Every row belongs to one group in each of 3 separate groupings. Each group adds its own fixed numbers to the row, and there is some noise. The rows also spread widely along 15 directions, which tell nothing about the answers.
In the rows, 128 means zero.
Some rows, each with its group in each grouping after it:
[134  95 131 151 132 103  73 121 147 113 130 134 113 101 152 134 147 117
 112 126 128  72 157  92 121 103 111  87 153 102 158 121 110 138 151 140
 129 123 149 109 101 153 176 139 125 103]  Y q_891 q_415
[160 140 153  76 125 125 129 102 111 162  96 150 169 116 116 142 160 140
 116 139  92 133 160 100 103 130 124 153 125  76 156 130 132 153 129 154
 161 143 162 140 120 122 108 138  90 115]  X q_657 q_116
[118 141 135 125 122 150  81 100 142 119 138  99 123 129 179  91 158 157
 156 115 130 107 113 152 170 136 117 152 151  88  99 149 144 112 129 104
 148 146 123 160 126 111 146 128 171 156]  N q_304 q_844
[128 118 104 140 164 120  55 122 142  84 162  99 130  70 152 103 178 106
 139  96 139 110  81 116 157 161 137 111 148 110 125 140 183 107 161 105
 127 133 159 110 135 167 111  81 135 118]  N q_660 q_844
[159 147 143 138 117 118 121 119 134 135 109 153 152  85 138 103 123  84
 130 127 134 159 108 140 129 132 111 105 142 169  88 139 166 159 110 123
 148 120 166  85 112 111 111 106 133 126]  Y q_304 q_415
[171 119 164 108 112 126 113 132 136 176  77 185 176  89  82 112 121  99
 148 116 103 153 152 119  53 157 158 144 144 130 136 133 107 178 112 164
 137 115 101 122 137 116 102 142 140 159]  U q_660 q_116
[130 100 136 132 127 152  87 172 138 104 130 103 150 118 110 119 174 132
 145 125 125 163  56 119 160 179 153 157 126 142 100 132 177  96 133 101
 112 117 115 105 127  88  84 109 149 186]  X q_891 q_415
[121 116 143  93  76 140 132 118 124 141 134 123 163 159 130  94 147 153
 153 124 125 155 123 120 171 151 118 153 125 107 111 108 150 115 113 135
 127 138 130 117 146 113 103 135 136 170]  U q_657 q_415
[158 138 125 100 147 137 112 104 132 124 172 135 192 141 120 130 151  47
 130  81  78 188 124 167  99 144 170 133 134  96 162 101 160 147 120 128
 106 143 161 139 114 190 143 105  86 128]  Y q_768 q_844
[133  79 152 132 116 115  96 104 144 151 115 165 104  99 133 128  89  88
 125 119  98 106 163 128 108  79 113  97 174 144 168 136 105 200 119 184
 120 141 142 135  70 152 131 170  85 116]  U q_338 q_844
[115 161 103 124 121 124 170 150 120 162 120 173 101 159 130 103  30 176
 128 118 196 154 131 104 102 129 103 116  83 175  91  96  99 150 112  90
 115 109 112  71 189 146 142  77 138 123]  Y q_338 q_844
[163 134 120 159 135 111 164 106 122 123 122 131 110 155 135 149 121  71
 151 116 133 141 148 104 123 134 158 100 118 137 138 117 145 119 149 143
 101 107 118 127 114 133 197 132 137  94]  U q_768 q_844
[ 99 142 147 136 104 114 108 199 147 123 141 133 130  94 122  92 119 171
  80 142 204 131  93 109 157 126 144 103 121 208  86 154 158 130 120  96
  75 131 134  52 188 106  81 106 162 178]  N q_660 q_844
[140  92 105 133 114 101 108 129 152 132 174 160 136 119 102 107  98  71
 148  92 129 117 147  87 102 132 149  84 142 129 159  70 121 148 140 155
  87 122 130  91 140 174 154 117 111 114]  N q_338 q_415
[ 99 110 139  95 141 139  81 166 159 180 163 170 151  85 110  63 102 171
 140 105 140  95 101 146 100 153 161 149 158 103 128 124  96 146 110 133
 123 150  79 106 186 119  96 110 164 174]  Y q_657 q_415
[130 107 132 117 121 133 142 154 117 143 124 155 132 114 108 105 140 165
 154 139 122  98 130  93 110 150 125 155 109  88 125  96  93  93 119 139
 154 115  94 135 140 130 123 142 143 136]  U q_338 q_415
[125 163 120 129 122  99 126  93 129 105 158 120 115 131 174 108 159 141
 125 124 157  80 186 112 140 100 121 100 125  91 138 121 124 113 139 137
 129 144 157 147 146 180 189 126 140 100]  N q_338 q_844
[127 128 135 108 134 115 105 139 129 135 150 148 163  82 144  81 168 147
 120 120 123  93 119 111 133 135 103 134 122  80 118 113 128 110 121 116
 159 135 153 115 153 162 122 120 131 117]  Y q_768 q_844
[149 168 148  88 118 138 121  70 124 134 137 122 180 128 149 104 137  81
 147  98 114 203 142 189 136 145 159 142 148 129 123 150 187 164  94 148
 125 150 157 139 129 154 104 109 135 156]  U q_768 q_116
[146 150 135 116 132  95 138 148 126 122 142 134 143 112 101 137 154 115
 113 131 162 127 169  88 102 140 194 107 114 138 149 118 147 128 147 151
  88 127 134 108 175 147 146 115 152 120]  X q_304 q_116
[122  55 146 111 131 148 118 159 143 198 141 166 130 129 106 118  91 149
 144 124  94 103  82  93 137 151 147 151 143 102 145 106 111 113 125 148
 118 130  68 106 107  72 127 171 139 146]  X q_660 q_415
[135 103 122 166 120 148  93 121 151 128 105 156  94  86 150  70  92  95
 186  98  97  98 115 170 110 121  69 136 156 124  77 126  74 162 102 128
 184 111  85 163  78 132 134 139 143 150]  U q_657 q_844
[116 172 139 126 138  94 205 130  87 101 128 132  90 101 143 161 123 145
  79 183 162 134 169 130 135  64 121 105 108 173 133 158 145 132 102 158
 132 137 190 118 105 200  80 129  83  77]  N q_891 q_415
[141 151 122 124 193 163 132 152 116 100 137 131 135  97 101 153 156 107
 128 125  91 152 103 174  65 141 177 172 113 110 138 141 117 114 121 115
 140 132 119 181  98 174 108 108  99 137]  N q_338 q_844
[155 125 121 120 189 126  99  67 136 163 132 137 130  85 182  95 136  93
 173  91 127 124  79 114 159 183 151 118 157  94 125 149 193 106 152 136
 149 129 141  99 123 107 157  90 160  80]  Y q_338 q_844
[117 129 131 127 143 136 140 151 140 155 153 143 101 142 121 149  78 141
  99 144 125 115  90 133 155  89 121 130 133 137 133 126 142 134 129 114
 122 137 141 107 100  82 118 131  82 120]  U q_304 q_415
[131 127 119 157 123  91  80 145 150  88 148 119 120 104 150 120 189 143
  98 130 148  41 162  64 127  99 107  92 121  84 144 106 104  98 168 116
 127 120 152 121 141 156 195 132 130 105]  N q_891 q_844
[130 114 157 116 145 135 141 148 139 158 147 167 146  87 126 120  98  89
  94 128  94 156  86 158 132  99 142 130 145 170 126 150 157 151  91 149
 115 140 151  97  80 129  77 147  89 127]  N q_891 q_844
[135 144 134 143 118 152  64 156 159  74 148  87 157 145  99 128 196  99
 123 108 111 143  95 167 141 135 156 148 142 121 123 130 158 122 147  92
  97 138 133 162 123  88 128 115 106 202]  U q_657 q_844
[127 169 125 148 175 139 120 134 131 111 120 132  91  93 136 138 116 132
 130 135 141 109 128 180  88 109 133 134 138 128 118 163 103 147 121 112
 157 130 119 155 116 143 129  96 127 132]  U q_657 q_415
[150 116 173 125 125 143 143 118 112 119 124 110 158 128 134 145 191  89
 121 141 100 170 123 147 153 144 185 144 135 134 135 168 183  94 119 165
 104 132 131 143  81 117 135 175 147 146]  U q_660 q_844
[132 111 147 118 108 146 107 158 146 152 134 155 162 143 121 102 131 135
 118 114 119 129 124 128 113 138 135 138 127 115 118 111 103 127 122 116
 111 127  99 114 138 107 158 144 148 171]  Y q_657 q_844

New rows, each followed by its group in each grouping:
[120 130 124 113  97 127 122  65 132 133 152 139 119 155 180  96  73  98
 148  92 133 155 168 166 143  97  93 104 146 136 124 118 130 176  96 147
 121 145 154 129 103 194 153 125 114 128]  U q_338 q_844
[121  91 122 155 150 145  66 185 148 122 104 151  99  50 101 107 125 157
 140 135 108  68  74 124 102 129  74 152 142 111 106 125  81 140 131  98
 189 115 108 135 105 110  67 112  96 148]  U q_657 q_415
[145  76 163 126  80 131 118 140 138 146 122 159 165 106 126  82 168 114
 142 128  94 103 134  95 137 138 125 134 137 106 115 108 115 101 111 167
 128 121 106 128 105 109 145 194 160 151]  N q_338 q_844
[130 162 129 137  78 130 125 119 125  97 105 106 125 158 172 106 170 179
 131 138 161 118 154 103 162 118  78 133 100 111  85 122 124  99 131  94
 146 115 142 136 145 127 164 127 158 149]  N q_891 q_844
[144 151 109 162 131 105 111 116 138 104 100 114  85 135 137 152 122 124
 114 135 154 111 120  93 153 102  95  92 133 152 126 137 156 154 170  97
 121 123 171 110 119  93 137  97  80 103]  N q_657 q_844
[125 132 137 118  82 150 107 144 134 112 129 113 151 151 123 106 142 143
 126 122 122 166  89 140 172 126  96 150 116 151  91 118 162 139 114  94
 122 138 153 125 119  93  88 123 100 186]  X q_338 q_844
[114 127 115 127 148 145 142 159 106 110 136 124 100 145 139 164 111 162
  87 153 131 133 104 115 142 102  85 129  93 134 117 120 126 110 127  88
 142 125 155 103  94 151 115 113  82 113]  X q_657 q_415
[180 134 109 151 147 158 122 119 132 112 112 133 138 165 119 153 143  71
 155 102  88 164 105 135  99 156 129 143 109 107 122  98 130 113 148  91
 136 102 119 148  84 111 189 116 105 129]  Y q_338 q_844
[128 142 125 132 152 124 187 149  95 134 109 170 103  76 111 122  78 121
 144 145 133 157 119 146  91 124 117 137 110 168 106 130 117 151  85 140
 164 115 127 123 122 188  56 108 103 108]  U q_768 q_415
[137 111 150 104 127 130  83 150 150 138 124 148 160  81 105 111 141 117
 111 121 115 126 127 121 106 134 149 131 150 127 136 138 131 156 122 143
 120 134 133 109 133 130  87 130 121 156]  N q_657 q_116
[109 106 123 133 122 175  68 134 149 128 128 129 106 153 165 112  80 148
 125 101 123 136  98 167 135 114  76 142 133 131  92 133  98 149 110  76
 138 126 108 120  96 132 148 114 133 176]  U q_657 q_844
[124  99 131 140 115 132 174 112 115 139 107 122  84 132 151 102  99 127
 192 127 137 157 101 111 185 159 127 139 125 167  91 134 162 118 114 161
 127 113  92 126 104 106 102 143 163 127]  X q_891 q_844
[143 119 115 148 158 124 137 168 132 142 111 162  89 129  98 172  85 129
 102 139 112  93 100  84 101  98  97 128 106 124 148 101 102 137 155  96
 141 109 137 113  99 105 135 122  53  90]  U q_304 q_844
[114 134 116  79 193 149 111 134 125 121 187 100 147 113 112 126 159 142
 134 107 122 148  88 141 147 174 204 167 123  86 158 133 185  98 139 129
 107 155 130 143 153 154  81  89 123 135]  X q_338 q_116
[167  99 166 135 120 119 147 139 101 120  87 155 152  96 118 160 171  75
 101 150 108 158 164  98  90 127 147 108 122 158 141 142 131 133 123 167
 119 110 149 106  79 168 148 166 130 106]  Y q_304 q_844
[ 99 112 132 106 122 126 183 111  90 121 157 124  97 140 166 117 125 165
 121 148 123 119 145 121 187  95  91 137 106 107 129 119 135  91 101 158
 144 140 152 147  95 191 112 163 105  96]  U q_338 q_844
[136 136 141 104 147 193 114  92 113 138 112 103 134 195 180 167 130 151
 120 126 110 189  93 151 156 143 139 167 119 107 120 163 165 103 128  87
 122 134 131 134  81 105 165 127 141 153]  N q_338 q_844
[149  73 145 129  96 123 115 102 110 134  76 139 115 157 148 190 103 104
 104 144 109 169 163  77 125 102  88  92 131 160 153 129 133 173 130 147
 116 112 172  79  51 154 149 154  87 106]  X q_891 q_415
[117 119 127 113 159 136 128 119 122 136 132 141  89 119 131 144  87 144
 124 127 125 116 155 143 109 105 136 135 138 120 155 139 104 156 114 154
 131 136 118 148 107 173 115 134 109 119]  U q_338 q_116
[142  96 157 122 137 120  99 149 135 124 139 145 177  50 133  87 190  87
 134 116 106 127 114 120 116 155 165 129 140 128 119 141 147 110 113 162
 128 125 130 109 114 156 115 146 167 137]  X q_891 q_844
[153 115 161  95 111 126 112  74 131 145 118 138 158 106 145 119 117  60
 132 112 113 201 141 152 146 131 162 104 171 178 138 167 200 184 100 184
  96 145 169  99  92 143  87 137 128 139]  N q_338 q_116
[153 114 146 126  90 115 108 128 137 145 114 147 152 142 123 134 141 130
 111 136 134 123 139  77 134 122 117 109 127 124 139 111 139 131 141 129
 116 120 153  85 125  91 158 137 114 134]  U q_338 q_415
[130 151 130 139  89 113 148 189 126  89 132 141 150 101  81  99 184 147
 113 147 125 101 139 109 112 114 103 145  91 119 104  91 102 104 119 115
 144 118 139 147 150 144  90 135  96 151]  N q_657 q_844
[141 106 119 156 133 136 142 160 137 134 133 168  98 128 110 138  89 117
 126 135  95  86 120 123 107  92  85 128 117 112 123  85  73 119 118 118
 156 107 110 136  72 119 156 154  86 116]  U q_338 q_415
[139 129 132 138 116 158 147 167 136 119 148 135 145 147  89 118 118  96
 158 120 103 169  95 171 116 145 160 161 122 144 101 106 130 115 103 119
 120 114  87 147 107 104 116 133 129 180]  U q_304 q_415
[137 112 129 151 104 118 187 125 120 121 140 145 117 116 123  89 107  57
 168 113 128 171 131 138 149 142 147 107 120 190  91 115 154 130 100 173
 105 116 106 118 106 148 118 146 150 127]  X q_657 q_844
[ 94 111 142  95 120 134  65 148 140 141 121  88 110 150 114 142 160 233
 116 146 138  87  85  76 198 127 119 166 141  88 159 140 165 141 174 101
 117 166 149 138 158  47  70 123  82 158]  X q_304 q_844
[ 97 121 143 110 119 161 158 134 128 139 139 118  96 146 133 102  98 162
 146 137 107 136 116 180 180 114 123 175 138 130  99 141 127 134  84 147
 137 150  85 176  99 102  74 165 133 174]  X q_657 q_116
[137 177 133 117 126 139  86 165 153 114 134 137 176 101  99 101 157 131
 120 112 126 151  96 163  95 134 136 159 124 129 107 129 134 149 120  83
 132 139 147 131 156 122  82  85 102 181]  N q_891 q_844
[165 103 154 128 121 174  76  86 133 143  67 133 142 147 155 139 141  98
 156 112  80 170 119 154 112 147 118 150 154 113 118 154 129 157 123 124
 145 123 118 153  60  97 164 149 140 161]  Y q_338 q_844
[117 114 133 123 137 148  42 138 154 123 147 108 122 165 158 163 132 168
  74 128 145 101 116 112 144 103 123 113 141 103 157 139 129 129 161  80
  97 140 150  98 116 103 184 114 116 157]  U q_338 q_415
[159 144 191  99  46 133 115 114 131 137 102 145 213 147 147 119 195 121
  81 145  93 151 175 130 121  90  99 135 126 112 120 136 128 137  96 140
 131 139 180 124  95 114 155 186 117 171]  N q_891 q_844
[129 193 138 133 103 135 155 116 111  96 115  98 129 166 165 124 156 162
 114 144 167 151 145 152 161 113 108 135  97 139  83 149 149 107 119  96
 136 127 149 138 141 123 149 115 143 151]  U q_657 q_844
[141 113 104 178 159 145  58 133 154  97 128 109  95 128 150 136 134 107
 142 101 124  94  95 130 124 133 108 122 137 106 117 125 117 116 163  79
 137 107 109 140  95 119 190 108 134 134]  U q_660 q_844
[153 146 165 131  56 144  96 121 136 140  65 130 161 168 152 117 155 161
 123 140 128 134 143 119 138 117  73 146 119 117  91 133 113 143 121  92
 146 121 135 132 127  58 168 152 146 189]  U q_768 q_844
[134 150 122 115 113 162  97  74 135 131 136 102 126 202 185 133 114 138
 136 107 114 155 110 159 175 111  84 143 128 102 114 126 152 138 128  83
 136 146 158 146  87 101 177 118 109 149]  X q_338 q_844
[137 102 129 145 167 136 127 178 138 158  99 168 102  76 100 118 109 142
 142 132 125  91  90  88  90 154 142 144 125 126 115 132  96 115 142 126
 141 106  77 116 132  99 117 127 142 120]  N q_657 q_844
[143 123 171  89  80 101 135 160 116 166  84 168 162 132 101 144 152 195
  71 169 146 100 203  41  89 108 127 123  97 116 157 113  86 140 130 152
 115 127 142  94 167 119 146 167 132 138]  X q_338 q_116
[125 132 162 106  79 103 205 116 115 169 129 163 130 151 128 106  98 124
 129 140 153 149 182 112 140 111 160 107 121 162 135 129 133 141 102 196
  85 136 116 108 148 127 139 170 148 125]  U q_657 q_844
[142 161 140 115 106 110  59 135 162 112 158 122 183 111 111  95 193 120
 116 106 129 103 137 128 119 124 148 124 141 101 142 117 145 150 145 114
 110 157 167 138 163 112 139 109 109 165]  X q_338 q_844
[121  97  91 168 164 154  74 191 159 102 147 125  83 139 105 147 104 138
 121 111 122  86  74 109 114 124 108 138 114 120 124  92  92 119 160  62
 119 111  95 133 108 107 157 106  92 145]  X q_338 q_844
[175 113 145 156 157 125  91  94 130 123  83 137 113  83 135 149 172  86
 172 130 102  89 151 117  85 142 151 124 161  89 152 155 117 135 152 162
 161 116 116 167  82 114 170 144 145 109]  U q_338 q_415
[149 108 142 102 193 152 117 119 103 149  84 117 123 135 131 188 174 169
 127 146 103 117 139  85 105 169 178 169 120  53 177 152 127  93 160 138
 137 124 100 157 117 126 160 144 149 106]  Y q_768 q_116
[126 178 149  95 106 155 131 137 142 155 151 142 158 189 136 142  99 166
  64 133 115 139 142 171 125  71 113 151 118 101 129 126 108 143  99  93
 122 151 140 136 116 105 150 150  99 173]  N q_660 q_116
[117  98 110 129 153 126 140 102 132 154 147 126  70 184 123 159  84 134
 160 111 118  97 144 100 133 122 158 134 139  83 191 105 110 129 163 157
 101 136  84 163 118 132 179 147 104  96]  U q_660 q_844
[134 148 116 173 137 139 142 131 133  91 126  99  80 139 133 123 122  94
 169 120 146 153  95 160 163 139 149 130 130 171  89 144 170 124 137 116
 114 113 104 151 111 101 126 114 146 144]  U q_304 q_844
[138 174 142 124 145 153 101 113 127 124  91 114 123 146 167 148 139 154
 123 127 146 152 133 152 105 128 137 145 124 126 114 171 129 145 133  91
 138 129 131 138 121 118 166 102 156 153]  X q_891 q_844
[122 145 143 117 101 101 132  97 117 107 158 119 144 114 165 108 139  99
 103 118 157 160 148 141 171 104 126  88 137 165 124 150 189 148 110 148
 103 147 194  97 124 187 111 121 119 120]  U q_660 q_844
[110 111 150  95 122 117 186 116 112 180 161 162 125 145 129 109  86 135
 143 122 140 136 162 121 129 131 187 129 131 126 158 126 123 126 106 193
  87 142  86 126 148 162 139 164 156 118]  U q_660 q_844
[156 130 151 104 157 115 136  89 117 165 105 143 130  85 139 129 151 129
 138 142 103  96 134 102 144 131 136 142 146  81 153 150 159 124 133 176
 166 136 150 143 103  97 108 148 112  89]  U q_338 q_116
[146 107 165 148 114 111 129 172 139 157 119 180 147  94 119 109 154 137
 108 150 124  61 155  98  93 118 140 116 129 101 126 120  72  95 123 150
 138 111  83 116 126 102 194 184 182 132]  Y q_660 q_415
[124 105 130 132 108 135  93 121 138 113 142 134 128 143 164 133 104  96
  95 107 141 158 158 128 115 106 122  83 135 161 126 133 120 155 122 124
  86 128 141  85 105 194 175 128 141 138]  N q_657 q_844
[155 118 168  99 123 149 147 115 110 178  80 166 159  98 128 114 138 138
 157 143  96 145 125 131 101 159 131 168 131 101 113 148 117 122 100 156
 176 121 108 131 107 104 105 150 150 138]  U q_657 q_415
[119 123 112 105 147 175 146 120 127 155 154 158 119 168 129 119  41 113
 146  91  95 191  96 192 112 122 116 157 123 140 120 105 114 161  86 110
 126 135 108 138  93 165 111 113  85 145]  Y q_338 q_844
[102 148 112 138 146 142  76  81 141  85 144  74  72 153 182 134 113 136
 143 109 138 122 142 189 171  97 115 127 163 115 134 160 146 166 127 113
 126 151 136 183 104 163 133 108 123 150]  U q_768 q_116
[157 146 130 107 164 153 107  98 132 171 103 146 139 161 156 170 107 143
 114 114 113 141 117 104  97 134 134 143 125  85 153 137 129 132 156  95
 135 126 140 106 110 109 184 107 112 107]  N q_891 q_844
[114 134 120 117 169 129 163 172 123 155 167 175 119  90 110 104  86 144
 120 120 131 104 110 137  83 124 149 146 106 122 125 110  85 119 106 126
 135 129  92 123 147 170 118 122 130 115]  X q_660 q_844
